The rows are grouped in 4 different ways at once. Each group adds its own fixed numbers to the row, and there is some noise. The rows also spread widely along 16 directions, which tell nothing about the answers.
(in the rows, 128 means zero)
Known rows, each followed by its group in each grouping:
[110 150 106 123 103 123 149 139 155 155 114  90 132 131 108 159 141 132
 127 139 117  78 136  96 126 126 128  80  94 108 176 112 170 109  93  63
 121  91 138 146 115]
q798 dip q584 (1)
[129 131 145 156 120 141 162 122 160 155 107 166 114 101 122 138  85 143
 115 119 158 120 131 108 168 133 134 114 126 106 156 135 138 122  75 124
 153 136 109 167 143]
q798 Pati q238 (0)
[123 126 137 119  99 110 105 132 158 153 150  97 115 161 137 136 131 151
 165  96  91  89 102  86 113 144 163 149 157 149 141 128 144 155 170 152
 114 139 147 142 142]
q907 buko q150 (1)
[129 128 133 130  97 126 149 130 164 149 123 112 111 152 160 166  94 118
 139 102 148 137 118 114 144 149 153 135 118 166  82 137 142 118 134 187
 118 131 126 116 186]
q752 Pati q949 (2)
[138 153 133 137 133 170 172 121 127 144 144 128  99 125 143 131 165 172
 134  98 110 111 155 108  90 128 163  77 117 106 157 121 102 120 151 118
 144 123 130 126 142]
q907 dil q238 (3)
[130 144 119 139  97 141  85 167 140 145 119 101 122 152 122 150 141 181
 189 119  97 118 133  90 123 109 187 127 144 122 125 129 108 156 169 139
 129 136 152 125 160]
q752 dip q949 (2)
[143 126 135 141 145  95 105 106 131 142 119 141 140 111  76 125 149 136
 145 108 169 115 132 110 176  98 125 135 124  69 145 123 122  97 103  90
 150 134 158 165 118]
q752 dil q584 (0)
[111 171  94 152 105 120 109 152 191 116 147 120 135 140 148 122 144 159
 170  90 120 102 121 111 112 116 173 121 128  95 134 147 138 112 138 119
 129 143 159 108 188]
q907 buko q150 (3)
[143 160 139 133 123 159 102 163 136 135 121 103 107 153 116 135 148 124
 130 109 160 111 126  54 104 131 152 119 111 118 148 106 157 129 113 116
 141 120 149 132 115]
q798 dil q238 (0)
[132 111 130 139 124 153 107 129 161 128 148  89  97 148 113 137 183 127
 166 105 136 131 101 101 105 135 181 111 110 139  98  96 166 109 162 137
 116 116 188  94 167]
q798 Pati q949 (1)
[148 131 150 134 105 115  91 137 134 144  85 125 128 120 112 130  91 109
 151 106 185 143 106 107 177 135 128 148 174 120 137  95 123 145  94 136
 132 123 149 162 133]
q752 dip q584 (0)
[157 160 149 119 101 118 140 126 123 163 127 110 160 124 113 137 122 122
 134 103 186 155 113 106 187 138  82 123 179 123 117  86  96 115  99 125
 125 140 158 159 134]
q798 buko q584 (2)
[149 134 135  93 109 112  93 128 149 147 106 108 116 121 139 114 154 102
 148  92 164 116 132 128 128 116 140 117 128 142 118 137 131 113 154 131
 144 118 124 154 134]
q907 dip q949 (3)
[131 123 130 103 121 101  97 111 139  94 106 117 100 127 141 131 140 115
 132  89 134  97 127 122  83 107 151 151  99 175 154 163 177 160 199 161
 114 117  99 136 110]
q752 Pati q238 (3)
[135 208 115 106 116  71 150 103  93 136 114 145 148 128 154 127 135 131
 153  65 147  97 154 116 143 142 111 129 156  80 150 146  75 133 135  98
 112 104 108 132 138]
q798 Pati q238 (1)
[115 132 134 151 103 168 173 144 170 155 150 112 108 118 148 133 123 181
 124 124  91  98 134  95  91 142 163  89 132 144 178 113 144 136 139 133
 134 137 130 143 126]
q752 dip q150 (0)
[120 121 144 113  95  94 157  97 134 127  84 125 106 170  86 167 130 136
 104 145 140 139 126 103 140  66 125 136  84 178 127 183 184 151 169 130
 127 120  58 128  97]
q752 dip q238 (3)
[136 112 152 120 104 135 173 106 167 159 133 135 129 115 100 131 139 156
 101 138 139 139 122 123 154  93 107 111 123 161 127 151 155 114 143 139
 149 165 111 159 130]
q907 buko q949 (3)
[114 153 114 187 100 154 144 134 174 142 143 120 135 120 111 125 132 187
 145 123 116 129 112  99 131 123 148  76 155 109 187 101 128 134 117  86
 133 135 161 141 137]
q752 dip q584 (3)
[122 162 130 153 102 108 166  99 143 128 129 117 140 152 127 127 111 103
 116  74 192 156 108 100 150 158 114 116 152 127 138  96 140 113 100 109
 114  98 134 123 119]
q798 Pati q150 (2)
[120 197 113 108  84  87 137 143 116 118  91 114 131 172 144 141 111 123
 151  90 143 123 136 100 119 135 139 140 151 126 134 140 127 165 139 120
 103  97 105 103 138]
q798 Pati q150 (1)
[143 112 151 146 110 149 129 114 143 139 111 109  98 144  79 155 147 144
 125 137 149 158 105  92 146 103 144  99  98 163 124 114 164 134 148 132
 134 123 136 146 120]
q752 Pati q584 (3)
[107 165 113 127 116 107 164 105 121 147 143 104 129 142 159 153 129 151
 153  89  96  83 113  95 107 172 137 117 160 117 171 113 128 152 142 101
  84  99 137 119 148]
q798 dip q238 (3)
[119 147 109 159  87  94  92 140 172 161 122 122 114 175 136 135 107 162
 182  91 120 116 138 103 145 107 199 114 157 108 133 160  97 135 152 126
 163 125 114 152 148]
q752 Pati q584 (0)
[138 134 121 139 134 101 118  98 124 143 110 135 115 110 114 144 147 151
 194 103 133 117 102 131 167 138 157 105 142  94 126 113 111 122 143 104
 110 102 165 135 188]
q752 Pati q584 (0)
[113 135 112 113 113 116 181 111 116 149 112 111 131 136 140 136  97 127
 118  87 113  91 163 135 107 136 137 113 160  93 181 112 113 147 108 108
 126  92 112 152  97]
q752 buko q584 (3)
[130 136 132 105 109 116 133 135 134 132 124 104 135 131  88 133 168 142
 130 143 139 118 102  96 127 111  99 127 151 153 149 106 175 153 149 102
 106 141 147 135 117]
q752 Pati q238 (2)
[113 137 136 132 108 114 164 134 140 144 108 123 121 178 118 135  81  98
 109  93 170 123 124  89 130 152 139 150 157 108 145 104 156 140  69 113
 136 109 123 126 112]
q752 dil q150 (2)
[166 160 156 103 149 182 165 124 103 129 140 126 105  79 158 134 158 144
 114  94 136 104 130 105  92 161 115 106 114 139 154  95 124 134 143 159
 103 134 148 137 145]
q752 buko q238 (3)
[120 145 134 102  88  81 174  98 149 139 125 119 119 174 108 132 159 145
 137 123 136 139 103 122 139  91 127 115 144 166 112 161 163 132 187 113
 118 125  94 108 142]
q907 buko q150 (0)
[151 138 163 131 108 110 140  87 130 149 140 115 123 134 126 147 141 141
 129 108 153 144  89  92 161 144 109 120 134 188 125 122 139 131 176 159
 105 135 133 150 135]
q907 Pati q584 (0)
[126 184 112 156 102 140 154 134 146 152 112 129 140 120 125 136 110 150
 147 108 148 132 119 100 155 150 128  81 149  91 155 108 107 119  77  84
 131 111 151 142 169]
q907 dil q949 (3)
[111  95 123 154  80 109 118 125 153 154 102  99 143 158  85 148  90 151
 144 127 124 150 134 119 164  88 147 140 171 121 147 119 122 156 121 127
 143 130 131 161  97]
q907 dip q584 (3)
[127 161 105 151 122 128 137 109 133 115 152 103 142 137 136 111 150 117
 158  57 162 133 112 118 115 157 144 114 167  88 131  81 114 107 127 105
 102  96 187  95 153]
q752 buko q949 (2)
[131 158 131 158 117 161 157 139 134 108 105 144 136 103 131 115  86 129
 116  88 176 147 142 120 131 135 130 127 163  84 166  95 116 141  76 132
 131 121 139 125 129]
q798 buko q238 (0)
[134 110 134 111 140 127 145  97 116 156 131 100  90 163 127 156 161 110
 144  88 137 115 137 107 118 137 166 118 109 110  99 114 133 109 142 129
 126  94 134 121 134]
q798 Pati q238 (3)

New rows, each followed by its group in each grouping:
[133 119 153 128 134 163 227  84 118 127 148 110 110 100 132 153 150 131
  95 112 138 138 119 120 107 165 109  97  98 158 136  77 163 108 134 149
  86 108 151 107 132]
q798 Pati q150 (1)
[137 141 124 133 127  82 149  79 112 118 127 132 178  84 138 145 108 126
 124  78 160 122 147 146 168 134  82 153 129 113 148 122 101 111 128 150
 100 131 142 155 123]
q907 Pati q584 (2)
[142  82 144  97 161 163 119 139 133 122 120 115  94 100 116 134 169 112
 136 118 140 102 132 130  96 125 157 144 107 111 120  94 173 127 128 150
 122 135 173 123 149]
q798 Pati q238 (3)
[142 158 133 126 129 128 117 127 126 131 101 153 126 107 108 119 134 145
 141 102 148 110 129 109 148 113 128 123 144  85 163 129 119 142 110 101
 138 130 132 158 137]
q907 buko q238 (3)
[130  96 150 116 108 148 140 144 161 192 136  83  97 147 142 178 113 132
 132 134 109  95 122  79 128 148 156 126 115 160 117 114 159 121 124 164
 130 134 131 153 142]
q798 dip q238 (0)
[119 117 126 146  99 102 119 134 155 166 147  91 156 154 121 166 113 154
 158 122 123 126 131  99 169 117 139 159 153 114 106 121 118 116 123 153
 124 157 162 137 148]
q798 dip q584 (0)
[125 175 117 150 113 145 172 137 153 137 107 135 115 130 143 137 103 121
 111 104 165 110 135 101 128 154 142  84 111 101 167 113 148 114  72 101
 133  96 124 131 142]
q752 Pati q584 (0)
[129 137 131 145  87 150 104 175 185 126  86 126 106 153  83 125 114 133
 133 136 169 149 114  94 140  84 161 112 124 133 136 129 173 141 102 115
 164 135 121 140 133]
q752 buko q150 (2)
[136  96 137 141 132  95  88  94 145 156 127 123 105 126  93 137 148 149
 199  99 124 119  88 113 170 121 173 131 145 101 111 119 123 116 156 119
 127 117 166 155 166]
q752 buko q150 (0)
[131 110 125  99 118 145 145 148 154 173 155  80 112 137 131 140 164 143
 160 122 104 100 125 117 110 134 159 114 148 124  97  99 138 108 145 144
 124 139 174 124 171]
q752 buko q949 (0)
[123 126 123 140 101 121 133 119 146 162 119  83 105 200 116 148 121  89
 147  87 173 151 115  97 145 145 168 109 149 112  98  88 138 112  98 112
 137  85 149 119 133]
q798 Pati q584 (3)
[121 130 130 150 101 128  99 141 162 131 130 114 122 149 104 148 149 188
 169 134  99 129 101  87 134  99 164 138 130 143 131 141 149 153 173 138
 120 158 151 125 158]
q907 dip q150 (3)
[150 136 141 114 142 132 123  95 123 135 111 118  99 126  81 161 192 133
 147 129 147 120  90  89 153 112 128  95  68 129 115 126 172 102 144  94
 109 104 146 133 160]
q907 buko q238 (3)
[124 161 108 142 114  49 141  59 127 147 154  99 160 133 118 152 157 133
 162  83 149 126 108 107 167 127  94 120 133 114 121 135 107  77 159  95
  98 110 144 140 139]
q752 dil q238 (0)
[135 151 137  99 101  88 122 107 139 151 107 104 121 137 136 143 111  88
 135  88 159  99 100  96 143 155 110 134 138 152 143 127 155 133 123 122
 110  96 114 159 124]
q798 buko q238 (1)
[129 140 137 125  89 115 148 137 148 170 121 128 133 162  91 140 121 155
 139 127 136 138 139 100 168  92 130 131 167 101 117 138 110 133 111 114
 156 152 115 146 129]
q798 buko q238 (1)
[122 154 108  99 112  95 140 127 149 116 113 124 107 151 158 115 147 116
 150  86 141 105 132 152  93 121 162 117 144 133 132 147 147 141 166 122
 126 108 116 100 161]
q752 Pati q584 (3)
[131 157 145 163 110  99 115 100 136 133 134 140 135 142 101 134 135 172
 141 106 143 127 107  70 160 105 128 139 138 124 159 150 126 142 158 115
 125 143 117 148 108]
q752 dip q238 (0)
[112 198  81 146  96  77 134 114 136 118 123 108 173 116 131 155 128 145
 146  97 137 102 143 103 144 119  97 110 112 102 167 145 119 110 131  90
  99 109 127 143 126]
q752 Pati q238 (2)
[150 171 129 131  73 127 133 147 154 141 104 120 143  87 151 142  92 154
 148 117 150 154 126 127 161 116 103 113 157 161 125 138  93 133 141 173
 122 154 118 161 171]
q752 buko q238 (0)
[137 152 125 117  79 139 118 171 159 141 125  67 147 146 129 134 108  96
 119 107 168 132 131  97 123 135 115 132 155 138 134  84 144 125  91 144
 125 128 163 140 112]
q798 buko q584 (1)
[155 169 139 143  96 131 131 126 148 146 131 122 144 123 116 118 143 150
 139 104 172 162 132 113 166 101 117  97 153 124 123 120  92 105 137 127
 147 147 141 150 139]
q907 buko q584 (0)
[123 132 135 121 113 144 181 131 137 123 100 136 114 110 149 123  89 117
 119 104 155 132 115 142 115 155 122 141 182 127 153  91 144 165  94 143
 107 124 132 111 157]
q752 dip q238 (3)
[137 141 146 105 125  98 151 109  93 147 120 124 151  96 118 141 126 164
 162 119 113 112  92 127 152 157  94 146 206 133 165  90 115 177 151 121
  82 135 169 143 155]
q798 dil q584 (0)
[153 135 151 134 136 149 101 116 119 143  96 136  85 145  68 136 182 159
 152 126 137 115 118  78 143  91 179  75  84 108 154 134 147 130 153  78
 154  95 126 155 116]
q907 buko q584 (0)
[124 113 133 148 137 114 148  83 164 119 136 152 117 106 109 120 164 155
 121 109 140 113 130 139 130  86 145 106  89 123 158 157 157 101 158 107
 145 134 119 136 121]
q752 dip q584 (3)
[137 110 146 136 141 160 153 122 154 133 130 137  81 126 153 144 141 149
 142 102 119 107 127 131  99 138 191 108  95 138 130 130 148 120 156 163
 136 124 139 107 183]
q907 dil q584 (0)
[132 150 149 109 112 122 202  71 123 161 135 110 104 156 138 141 131 107
  83  86 151 111 119  89 119 156 106  85 116 162 159 124 152 119 134 108
 122  85  82 155  87]
q907 buko q238 (3)
[122  93 126 126 118  84 112 102 141 158 129  92 154 111  66 173 153 160
 164 149 103 111 100 104 175 104 105 137 116 132 132 118 154 112 146 107
 106 142 172 170 134]
q907 dil q150 (2)
[139 152 141 137 111 107 124 119 140 118 108 127 147 124 121 143 101 110
 126 100 183 147  98 111 161 139 102 153 140 140 134 117 147 135 103 140
 112 133 148 132 148]
q798 dil q584 (3)
[122 194 110 124  96 102 125 146 112 134  92 126 126 177 115 163 125 169
 166 112 109 105 135  80 135 105 154 122 133 103 145 162 115 167 148 100
 115 110  99 119 150]
q752 buko q238 (2)
[133 138 140 146 130 149 174  95 125 143 108 134 126  96  85 183 126 163
  97 143 122 106 129  83 160 117 105  86  51 127 177 137 162 114 106 102
 116 111 110 171 116]
q907 buko q238 (2)
[146 130 161 118 129 152 127 125 130 167 121 117  86 155 123 162 133 137
 134 108 123 101 110  60 133 150 164 118  93 138 128 123 150 131 126 144
 130 118 127 159 139]
q907 buko q150 (3)
[142 148 155 131  96 125 146 130 141 162 107 145 107 163 108 121 117 143
 129 111 165 147 118 101 154 121 143 103 174 140 142 123 122 156 130 114
 160 128 103 153 120]
q752 Pati q584 (2)
[134 117 137 113 128 132 119 110 120 143  92 112  83 160  97 128 156 104
 148  99 153 122 110 103 122 136 172 101 125 118 130 103 162 141 132  92
 131  74 136 129 125]
q907 Pati q949 (3)
[138 124 140 116 141 123 127 103 124 122 121 118 103 176 107 117 168  89
 128  75 187 139 135 110 114 114 165 137 110 105  98 123 148 102 133 118
 147 102 139  97 121]
q907 dil q949 (3)
[133 138 130 107 137 137 159 121 117  94  95 136 114  98 153 129 118 103
 107  84 158 107 156 144  90 135 134 132 107 127 162 124 153 144 131 144
 116  99 107 117 119]
q798 Pati q238 (2)
[130 161 134 161 114 147  84 141 137 127  87 145  93 143 102 143 132 176
 171 117 118 116  98  67 133 120 189 105 113 120 164 144 146 173 146  99
 130 107 127 135 154]
q752 dip q949 (3)
[146 155 149 101 118  68 111  85 135 133 159 121 122 144 156 136 167 125
 155  71 144 103  99  98 130 141 124 156 126 173 111 162 136 124 209 160
 100 139 121 128 149]
q798 Pati q238 (1)
[144 134 148 150 104 118 107 114 138 152 144 111 140 114 115 131 120 157
 150  99 142 149 102  87 162 140 115 143 172 145 135 101 105 141 145 158
 120 157 163 176 123]
q752 Pati q150 (3)
[123 137 134 131 110  80 181  89 134 117 139 125 162 116 114 159 130 165
 112 126 136 143 134 123 151  89  86 161 103 156 119 163 143 112 169 162
 103 165 116 123 129]
q752 dil q150 (0)
[105 115 116 144 125 131 172 104 155 104 142 103 131 115 127 129 141 125
 108 101 139 119 128 128  93 129 129 127 113 124 159 102 175 112 126 122
 104 114 152 109 112]
q752 dip q150 (3)
[142 109 143 144 117 125 138  82 124 145  89 126 110 132  94 155 109 121
 132 101 160 154 126 124 172 112 145 104 109 120 128 122 121 118 118 127
 141  93 116 162 121]
q907 buko q584 (3)
[122 138 121 156  85 169 123 165 157 140 106  91 121 154  98 145 114 159
 141 128 122 146 131  98 122 105 166  90 147 122 157 100 136 157 116 114
 143 117 144 139 119]
q798 buko q584 (3)
[134 106 142 141 126  98 116  73 117 128 160  86 129 164 111 154 179 143
 159  79 133 147 123  98 131 106 155 142 108 140  96 123 122 103 208 147
 108 115 148 111 107]
q798 dip q150 (2)
[102 145 101 171  98 139 195 135 156 135 106 136 150 130 104 149  86 167
 120 128 132 140 164 138 154  95 143  99 137  66 157 125 118 119  71  98
 145 120 124 121 140]
q798 buko q584 (0)
[115 172 114 134 104  84 186  98 133 165 124 138 143 127 131 160 114 167
 141 116 113 106 134 106 167 134 113 105 129 106 145 151 111 117 114 101
 117 124 108 157 153]
q752 Pati q150 (3)
[126 155 115 120 113 101 166  93 106 144  97 122 122 137 129 127 121 106
 129  79 165 126 159 127 136 131 137  96 132  95 142 126 108 113 118  95
 134  68 101 139 105]
q752 Pati q949 (0)
[113 163  91 131  99 102 108 142 141 101 110  96 141 144 139 125 125 115
 163  75 137 112 141 125  95 126 158 137 143 104 148 125 132 138 140 116
 112  93 149  99 140]
q798 dil q949 (1)
[129 113 157 163 117 106 162  76 157 153 165 143 122 132 122 134 127 165
 141  97 141 153  97 109 170 136 138 138 153 143 110 131 125 111 157 156
 127 155 139 136 152]
q798 Pati q150 (0)
[139 126 142 118 102 122 111 140 147 177  99 123 107 125 113 127 112 132
 149 117 144 113 127 101 150 127 144 109 168 123 152 118 124 145 115 112
 157 121 116 186 117]
q798 Pati q238 (0)
[162 113 166 105 124 142 124 119 148 147 126 114  86 116 130 143 152 103
 135 114 173 135  75 102 138 153 124 119 120 191  98 102 172 120 149 164
 114 135 146 140 168]
q752 Pati q238 (2)
